The same things were measured in two ways. Each way mixes the same 10 hidden numbers, adds some noise and spreads widely along 6 directions of its own, which tell nothing about the thing.
Some things both ways: the first way, then the second way.
[-28  38  35  -1 -34  11   2 -40  43   7 -37  67 -24 -16   4  36]
[ -1 -53 -10 -21   1 -18  -3  18  -1 -29  22  -6  -5   4  11  -1   3 -34
  14  -6  -4 -13   8  -3   9  40   0  17]

[-37  -9  -5  12  36 -43  15  -6  10  17 -26  27 -17 -17  11  26]
[ -5 -43  16 -34  -7 -53 -27   5 -22 -11   9  10 -32 -22  12   5   7 -11
  18   2 -17  15  16  11   5  21 -15  20]

[ 23 -53  10  -5 -26  14  14  -6  -3   3  28   0   2  -7  -8 -28]
[-12 -17 -22 -24   9   1 -25  22 -24  10  24 -16  15   1  15  -2  57  32
  40   0  -9 -16  17 -19 -33 -14 -32 -15]

[ 14  16  14  22 -17 -11 -24  19  19   6  12  -9   6 -12   4 -28]
[-14 -13   5   3 -11  23   9  -6   9 -30  14  18  -6  22  -4  12  -2 -12
   4 -14  -2 -22 -16 -18   3  30  -8   7]

[ 31 -27  24 -28 -17  15   3  18  27 -18  73 -32  14  19 -19 -18]
[ -4   5 -13 -23  -4  -8 -29  14  12   6  14   9  18  -2 -27 -16  25  35
 -16   7  -5   1  14   5 -14 -12 -26  -8]

[ 13 -11 -20   9   9   6  -8   8 -20  11  11 -10  -5  -7  -7  15]
[-16 -40 -10 -17 -10  15 -17  22 -12 -27  38  21  -2   5 -13  13  21  26
  17 -20  -4 -33  -8 -20 -11  43 -39   1]

[-14  -5  18 -24 -15  -8  18   0   5  14  39  19  29  14  14  20]
[ -6 -11 -12  -9   9   6 -40  17   2   6  17  19  14  -4 -37  -7  28  52
 -32 -10  12 -10  -2   8  -2   8 -35 -14]

[ 14   2  26 -25 -24   2  -7 -18   9 -10  21  12   3  -9 -19  18]
[-10 -17 -19 -13   6   0  -7  16   0  -2  16   1  10  -1 -12 -11  13  12
  -8   7   2   0   2   6  -8   5 -16  -4]

[ 19  -1 -31   0 -22  30 -21  -6 -15   4   2  -2   3   0 -28  14]
[-13 -20   5 -20 -12 -15  -5  10  16 -10   2   9 -16  10  -4  -4  -3 -20
  -6  -9  -3  -7  -4   2 -17  33  -6   5]

[  5 -35  24  -5  15 -21  36  13  31   9  23   6  -2  -2   9 -18]
[ 12  10 -17  -7  -2  18  17  -2 -15   2 -20 -36  34  13  20 -13  -1 -27
  12  37   7   0 -15 -13 -13  -8  -2 -21]

[ -8  32  20   0  19   0  -4 -18   6  -5   2 -10 -26   1  -4   1]
[  2 -24   0 -19   9 -27  -9  -2   6 -11  20   8 -12   5  11  -2  15 -10
  13 -15  -9   2  19  10  24 -12  14  16]

[-15  37  17 -33  54 -14  15  16  50 -15   2  -6 -10  20   8  32]
[ -7  13  -2 -10  -5  27   7  28 -21  16 -19  13 -16 -17 -27  -5 -32  22
 -50  12   5   9 -44  15 -31  36 -33 -33]

[  1  -8   5  -4 -25  90  14   5 -27  20  20  27 -10   5  21  -3]
[ 20  -2 -16  15  25  34 -11   3  34 -46   2  -8  14  20  -6  -5  15 -17
 -15  -6  -7 -19  37   4  18   4  -8  20]

[  8 -32 -13 -10  13 -29  15 -12 -30  14   5  13  -1  -8  -8  39]
[  4  11 -18  -9   6  16 -27   2 -22   3  -8 -10  28  -9 -13  -6  26  38
  -1  28   3   7   3   9 -10 -30 -40  -9]

[-15 -24  10  21 -30  32   1  -3 -18  29  24  11 -14 -10  21 -33]
[ 12  10   5   5   9 -36 -21 -18   4   4  -8  20 -14  -7  -6  -6   5   5
 -19   3 -12  24  26  24  15 -21  -5   6]

[ -7 -40  35  23 -24 -35   7  39  21  26  38   0  -4  10  27 -48]
[  6  42  21  20   3   1   8 -21  29 -16  -6   8 -14  13  -2  -3 -19 -38
 -41  -3 -25  18  11   5  23  -4  28  15]

[-28   4  11   8 -18   8  -4   0   2   3   3  -1  -7   1  -6 -13]
[  2  -4 -12   8   3  29  29   7  15 -11   8  -5   1  26   9  -8   3 -18
  11   4   0 -14   3 -18  13   1  -4  -6]

[  4  -7 -17 -21  15 -28  18  -1 -35  10  18 -21  22  29   9  26]
[ -2  41   8  16  26  24 -10 -12  13  27  -6  -2  -3  21   2   2  20  10
 -27 -19   5 -14  -7  -7  -2 -16   8 -30]

[ 17 -35   2   0   9 -35  15   7  10  -8  15  -8  -1  -2 -33   2]
[ -7  12   8 -11 -18  20   5  -1  14 -30  -4   7 -10   5 -11  -1 -10  -9
  -2  18 -21  11   4   7   3  -6 -18  24]

[ 14  18   7  16 -34  16 -12 -38 -12  -3  -4  26   9  -9 -49  15]
[-31  27 -22  19   2  59  22   7   0  -6  23   7   2  20 -25  18 -12  12
 -19  -4  -5  -9 -35   1   3  -5 -14   3]

[ 39  -7 -19  -5 -18   1  -9 -39 -58  -9   6 -13  16 -17 -41  15]
[-24 -17   0  -3   6  17 -10  -5   4 -12  25  25 -18  17  -3  15  32  28
  20 -25  -1 -21   2  -6   2  -5 -19   5]

[ 12  57  27 -29 -20   7  -2 -40   8  -9  -4  15   7   4   1  41]
[  0  -9  -8  -7  17  -8  -6   9  11   0   4   8 -19   9  -5   5  -9 -17
 -24 -24   1 -10  -3  19  -3  22   7  -3]

[-22 -15  -6   9   7 -25  -9  46  11  24   2  11   6  -3  15   1]
[  9  -6  -4 -14 -18 -27 -36   9 -30  13 -34 -15  19 -18 -15 -15   4  10
 -13  40   8  22 -10  15 -20   7 -49  -8]

[-14 -43 -20   2  12   7  10  19  13   7  43 -10  20  21  -1  -3]
[  3   1  -7 -41   6 -13 -30   5  31 -17  11 -27  17   7   6 -14  33 -17
  18  17 -18  -4  48   0   0 -28  -3  20]

[-13  24  -6  20   4  -5   3 -34  -7  25 -45  27 -14 -21   7  10]
[ -1  27  -7  12   9  50  17 -15   8 -22 -20  -3  -1  22   9   2   9   1
  12   9  -9  -3   6   5 -10 -34 -12   5]

[  7  26  17  12 -18  22 -12   0   0   6   6   5 -11  -8   3 -19]
[ -1 -29   3  -4  -8   9 -17  -4   0 -29   3  28   2  10 -17   2  14  22
  -1 -10   9 -11  -6   7  15  12 -27  13]

[-27  -6  17   1   2 -43  15 -19  10  39 -23  49 -16 -15   5  20]
[ -6  -7  -4  -4   1  10  -3   6   8 -23   2   8  10   3  -9 -16  16  12
 -14   7  -9  13  10  15  -1 -14  -7  16]

[-27  41   9  17  11   9  -3 -12  -6  18 -15  15  11 -24  -3 -27]
[ -4  -6   8  16  14   1   7 -38  45 -33  -6  -1  -3  37  19 -10  32 -30
  24   2  -4   6  41  10  36 -55  20  42]

[  3   4   9  13 -12  25 -14  29   3  13  17  -2  -7   2  -6 -13]
[ -6  36   5  17  -2 -18 -20  -2  12   3  -8  18 -25  -7 -28   0 -12   0
 -49  -1 -29  31  13  28  -3  -4 -15  16]

Other things, the second way, with their names:
z_538: [ -1  -3 -16   3   4  11   2  21   4  -8  -6  -5  -5  -3 -21 -10 -16  -7
 -31  16  -2  14  -2  25   6  10 -21  10]
z_373: [ -5  30   4  19   8  -9   3 -27  46  -6  -6 -19   8  37  17 -14  24 -45
   0   4 -17   8  34  -7   7 -38  29  19]
z_101: [  0 -20 -18 -15  -2   4  -1  19   8 -19   3  -8   4   8  -1  -9   6 -13
   6   7  -6  -6  10   6  -9  11 -16   9]
z_311: [ 10  -1 -24  14  -1 -33  12 -11  -1  13 -28 -34  22  11   3 -19 -22 -53
 -11  44  11  33  -6  26  21 -22   7  12]
z_187: [ -6  -6   2   8   4  -3 -23  -7 -18  10   0 -15  26  15   9  -3  36   4
  -2  -3  10  -9 -14 -19  -8   5  -5 -14]
z_170: [  7  -3  21 -18   4 -22 -26 -20  26 -16 -34 -16   0  15  23 -20  37 -22
  16  11  -7  11  37  14 -11 -34   7  20]
z_900: [ -6 -22 -14 -17  -5   8 -23  19 -10 -15   7 -20  26   4  -3 -11  35  10
  14  15  -2  -5   9  -6 -12   0 -31   8]
z_473: [ -4   4 -19   0   8  13  -7   0   2  -8  21 -10  11  17   3  10  15  -9
  10  -6  -7 -19   4 -11   4  -3  -5   2]
z_887: [ -4 -41   4 -32 -17 -36  -2  23  -3  -2  -4  15 -22  -4  -8  -8 -28 -26
 -19  -9   7   1 -27  15 -13  57  -2  -4]
z_251: [-12   1  11  -2 -11  -3  -8  25   5  -6 -24   4 -37  -3 -22   0 -29 -23
 -44  -4 -11  18 -20  30 -13  38 -18  18]
z_366: [  0   3  -2 -27  13 -13  -6   9 -19  21  -9 -23 -12 -16  11  -2 -12 -22
  -7  23   1  11  -8   9  -9   9  -4 -17]
z_14: [  6   1   1  10  -4  36  15 -17  31 -40   7  13  15  39   4  -2  12 -14
   9 -13  -1 -27   5 -21  15   0   7   8]
z_943: [  9  -9  -7 -12  18 -29   9  -4  27  -2  -4 -18 -11  11  19 -12 -12 -60
  -3   9  -3   7  22  13  12   0  29   8]
z_507: [ -6  -3 -17  -2   5  23  -4   6   2   8 -10  -9   9  22   9  -6  33  13
  23   4   8 -23   3 -17 -37  -3 -32 -25]
z_915: [ 19 -17   5 -35 -19 -14  -9  15  -1 -13 -50  -9 -15  -1  -8 -10 -36 -32
 -12  15  10  12 -20  42  -2  16 -16  13]
z_344: [-16 -16 -21  -9   9  23   5   8 -10  18   5 -14   9  15   5   3  12   1
  13  10  24 -28 -26 -22 -22  21 -23 -34]
z_541: [ -7  -6  -4   4  -5   2  20  28 -19  19 -11   7 -24  -8 -13  -3 -42 -15
 -44   5   7   9 -44   9 -14  55 -14 -25]
z_478: [  3  29   0  23  -8  20  18 -13  39 -12 -18  10   7  35  -5 -15  -1 -18
 -21  -1  -6  -4   3  -6 -14  -4   3  -6]
z_618: [ 13   8  12 -23   1 -10 -19 -10   0  -5  -4  -9  -2   0   3   2   2 -13
   3  12  -5   5  10   6  28 -17  -2   9]
z_827: [  5  24   6  -5  12  -6 -32  -4 -16   4 -39 -14  -6 -10   3  -4  15   8
 -18   9 -13  27   9  37 -23 -32 -13   8]
z_127: [ -9  18   6  15  13  31   7 -13  34 -12  18  17   2  20 -10 -10  24  17
 -16  -3  -4  -3  17  -9  26 -27   2   2]
z_82: [-13  52  16  33  14  46   3 -21  28 -18 -23  -9 -14  14   3  -4  17 -10
 -19  22 -25  15  29  -6 -10 -26 -15  13]
z_431: [-17  -4   7   2  -6  13  -2  -8  -1   7 -10   4   7  16   0  -8  22  13
   0   8  14  -5 -19 -14 -14   0 -17 -15]
z_199: [  6 -31 -12  -7  19  -1  15  16   5   7  13 -11 -10  26  13   4 -10 -37
  -1 -32  18 -26 -22   4  33  21  28  -7]
z_499: [ -2   6   2 -34  -6  -5 -31  12 -11  -1 -23 -27 -14   4   9  11   6 -18
  17   0 -14   0  -2  21 -20 -10 -18  15]
z_410: [-18 -22   6  -2 -15 -25  14   8   1  11  10  46 -42  -4 -14   0 -25   1
 -22 -13  -1   2 -20  -1 -14  51 -17 -18]
z_131: [-14 -12  16  -8  16  14 -17   2  23 -33  -9 -15 -21  16  14  -3  30 -24
   5 -11 -16   2  27  16   1 -11   3  40]
z_731: [ -7 -15 -14 -23   5  -2  12  19  24  -8  18 -14   0  17  16 -11   9 -35
  10  -4  -9 -18  14 -15 -21  20  11  -7]
z_467: [ -2 -10   6  -7  -1  17   3   4  -6 -15  -5   9  -6  -1  -7  -6  -4   7
 -13   8   4   5 -12   8  11   8 -12   2]
z_62: [ -4 -23   9 -20  10   3 -15  -5  45 -36  22 -16  21  25  10 -15  35 -35
   4   1  -1 -20  33 -23  17   9  20  20]
z_741: [-12  10   9   5  12  -6 -15 -17  -4   9   7 -12   3  11  20   3  35  -7
  11   1 -11   0  12 -18  -2 -14   4  -3]
z_908: [  8  32  11  -5  11   5  -5   2  10  21 -23 -15 -15  16   5   1 -12 -26
 -24 -11   0  -3 -15   9   1  -2  12 -16]
z_116: [ -9  45   3  25  -7  25   4 -11   8  -4  -2  15  -1   1 -23  -2  -8  11
 -34  21 -18  17   0  -6  -2  -7 -25  -3]
z_975: [ -2  -9  -3  -4   1 -23  25  10   0  13 -20 -13 -28   8  16  -9 -30 -53
 -11   3  -1  17 -16  20  -4  16  18   0]
z_437: [-16   9 -14  -3 -21   1 -19  15 -32  11   4  32  -5 -21 -43   5  -7  58
 -23  13 -10  21 -24  23 -16  -1 -59  -4]
z_292: [ -3 -23 -10 -19 -22  -4 -28  19 -10 -18  -4   4   9  -1 -24   1   2  10
  -4   6   1  -4 -11  10 -11  23 -42  12]
z_63: [ 18  -9 -13 -27   4   6   2   9   5 -12 -15 -29  21   5  -2 -15 -16 -33
  -8  29  13   5  -6  20  21  -5   4   6]
z_864: [ -9   0 -12  -2   5  65   2   8  22 -33  13   8  16  19 -14  -8  33  34
   6   7  -1 -22  13 -12  -3 -15 -33   3]
z_160: [ -3  -8  -9   4  -5  19   7   1   8 -18  -4   4   7  20  -6  -4   1  -7
  -2   3   5  -8 -10  -1  -1   9 -13   3]
z_622: [  3   7   5   0 -10  -4  -4  -6 -23   8 -19  -4   8  -4  -7   1 -23 -14
 -26  21  11   7 -36  -2  -3  29 -12 -17]
z_912: [-17 -37  -8 -16  19  37 -14  21   3 -22  32  31 -13  12 -14  11  28  42
  -5 -47  10 -40 -10   2  -8  28 -17  -8]
z_839: [-13  29 -20  25  12 -12  -6  -2  -6  29   9  -9   5   4  -8  -2  13   4
 -18  11 -12  21   5   5   0 -26  -9  -5]
z_193: [ -2  23   1   3 -11 -11  -8 -22  16 -10  -7  20   9   3 -17  -8  -6  -1
 -26  17 -10  16   8   7 -12  -5  -8   1]
z_957: [  2  14  -4  -3  -7 -18 -27 -26   4  -7  -5  16  -1   6 -10   5  20  20
  16   6 -13  14  22  21  11 -49 -25  22]
z_446: [-11   5 -15 -26 -10  20 -10  27  -5   1   4  -7  19  -1 -27  -7  -5  16
 -27  10   1  -1 -29  10 -20  12 -20  -8]
z_271: [  6  -9   3  -6   2 -28 -35  -8 -28   5 -25 -19  -1  -5  21   4  25 -11
  22  14  -5   6  13  -2 -23   1 -29  -2]
z_655: [  2  16  -1  12  17   6  10 -12  -4  16 -10 -34  27  21  21 -12  10 -33
 -15  12  11   3 -17 -11   7 -12  31 -17]
z_405: [ 12   4 -17 -29  -4   1 -22  31 -25   0 -29 -19  -3 -13 -11  -3 -12   4
 -10  14  -9  14  -9  40 -22  -5 -33   4]
z_863: [  3  19   9  -9   0 -10 -30 -20  28  -8 -23  10   7  16 -10 -18  36  22
  -6   2  -6  17  29  32   1 -62  -7  20]
z_185: [  7  12 -11  -9   2  -4  -5  -1  -3  -5   4   6   1  -1  -8   1  -7   0
 -10   5 -12   5   4  13   3  -8  -7  -1]
z_377: [  6 -40 -18 -36  -5  -7 -28   7 -22 -17 -12  -7  16  -1   1   0  19  13
  30  11  14 -11  -1  18 -17   0 -34   5]
z_362: [  2 -17  -1  -9   6  31  -3 -21  26 -35 -19 -23  42  36  14 -18  35 -20
  17  18  22 -16   7  -6   2 -22   8  12]
z_758: [ -1 -41 -10 -36  -1 -52 -38  -4  -7  -3  16   7  13  -9  -3  -6  23   6
  11   7   5   0  15   8  -7   8 -12   3]
z_247: [  5  -9 -11 -10  -2   9   9   5   2  -5  -9 -22  20  17   7 -13   2 -22
   6  17  11  -3 -10   1   8  -6   1  -1]
z_766: [  2  -4 -14  -1  -9  23  12  26 -15  -3 -28   5  -9  -1 -20  -7 -28   5
 -29   8   7   7 -34  25 -21  25 -30 -11]
z_581: [ -5  -3 -35   1 -10  16  19  44 -33  -1  -4   0 -13 -15 -19  -1 -33   4
 -19  15 -16  17 -25  25 -27  25 -41  -3]

Some of these things the first way, each followed by its name:
[ 21   2 -18  -1 -44  25 -35   0 -20   2   4 -18  17 -12  -5 -14]
z_507
[  0  16   9  -2 -10 -11 -19 -17  17  13  12  17   4 -22  12  24]
z_758
[  9  -4  12   5  -4 -27  -3  35  16   9  22  -6  19   0  -2 -12]
z_292
[-10 -16 -29   1 -44  69  16 -44 -19  10   6  46  34 -10 -13  19]
z_344
[ 23 -18  -5 -13 -14  20  14 -16  13  -2  17  20  -3  21 -36  28]
z_446
[ 10 -11  57  -9 -45  -8  12   3  37   1  25  28   1   5  11 -40]
z_655
[  1  -3 -23  17  25  -6 -39  40 -14   8   7 -29 -19  -6 -14  18]
z_116
[-18  -4   7  -9 -14 -10  -2   5  -2   8  -1  20   0   2  -5  20]
z_541
[-40  -4 -14  38 -12 -18 -26   7  -4   8  -2  -4 -16  15  12  -1]
z_618
[-27  48 -16  23  31  34  -7  -6   5  19 -22  10 -13   4   5  28]
z_473
[ 17 -10  -8  26 -19 -29 -29  20 -28  25  16 -34  -6  -5   7 -26]
z_14
[-19  23   7  15  -3   8 -25  28   1  18  -3  -4  -4   1  14 -30]
z_766
[  5  27 -14 -12  63   2 -15  37   6  -8  -7 -24 -18   6 -19  26]
z_900
[ 17  13  20 -34   2 -21  26 -22   7 -12 -28  37  11  -3 -20  17]
z_131
[-33  21   0  21  37  31 -24  60  25  13  49 -49  13  -3  27 -61]
z_410
[ -5 -22  11   9 -10 -23  -4  25  -4   8  29 -12  14   5  -3 -34]
z_247
[ 29 -23  -2 -29   7   0  15   4  -7 -12  -7  14   4 -14 -24  25]
z_82
[ -8   4   4   5 -11  28 -11   8   7   8   9   4  -2  -3  -3 -11]
z_101
[-47 -17  18  -2 -18 -28  18   1  -1  27   3  49  26  -6   4  15]
z_538
[ 17   5  20 -27  -2   6  25 -21   1 -15   3   8   4  -1 -34   1]
z_975
[ 24 -29 -19  -7 -15  63  47 -14 -14  30  13  17  -4   6 -22   0]
z_478
[ -8  12   3   7 -21 -26   3 -23   2  28 -13  17   7   1  -2  -6]
z_863
[ 36 -11  -3  -1 -12   0  20  -5  10 -15   3  -7  14  21 -23 -18]
z_499
[ -1  23  27  13 -20  -9 -19  -6  27  -3   2   8 -12 -16 -21   2]
z_437
[ -2  22  13   5 -12  55 -15  -2  -3   0   7  12  -8  -8 -28  -1]
z_839
[-26  33  -4  15 -34  23 -24 -20 -47   5  -2  -5   2  23  -6  -4]
z_199
[  9 -23  -6  -8  -3 -21   1  15  -6  11  28 -11  12   8  -7  -4]
z_887
[ -5  29  16  -8   3 -23 -14   4 -13  -2  -2  12  14 -20 -37  24]
z_311
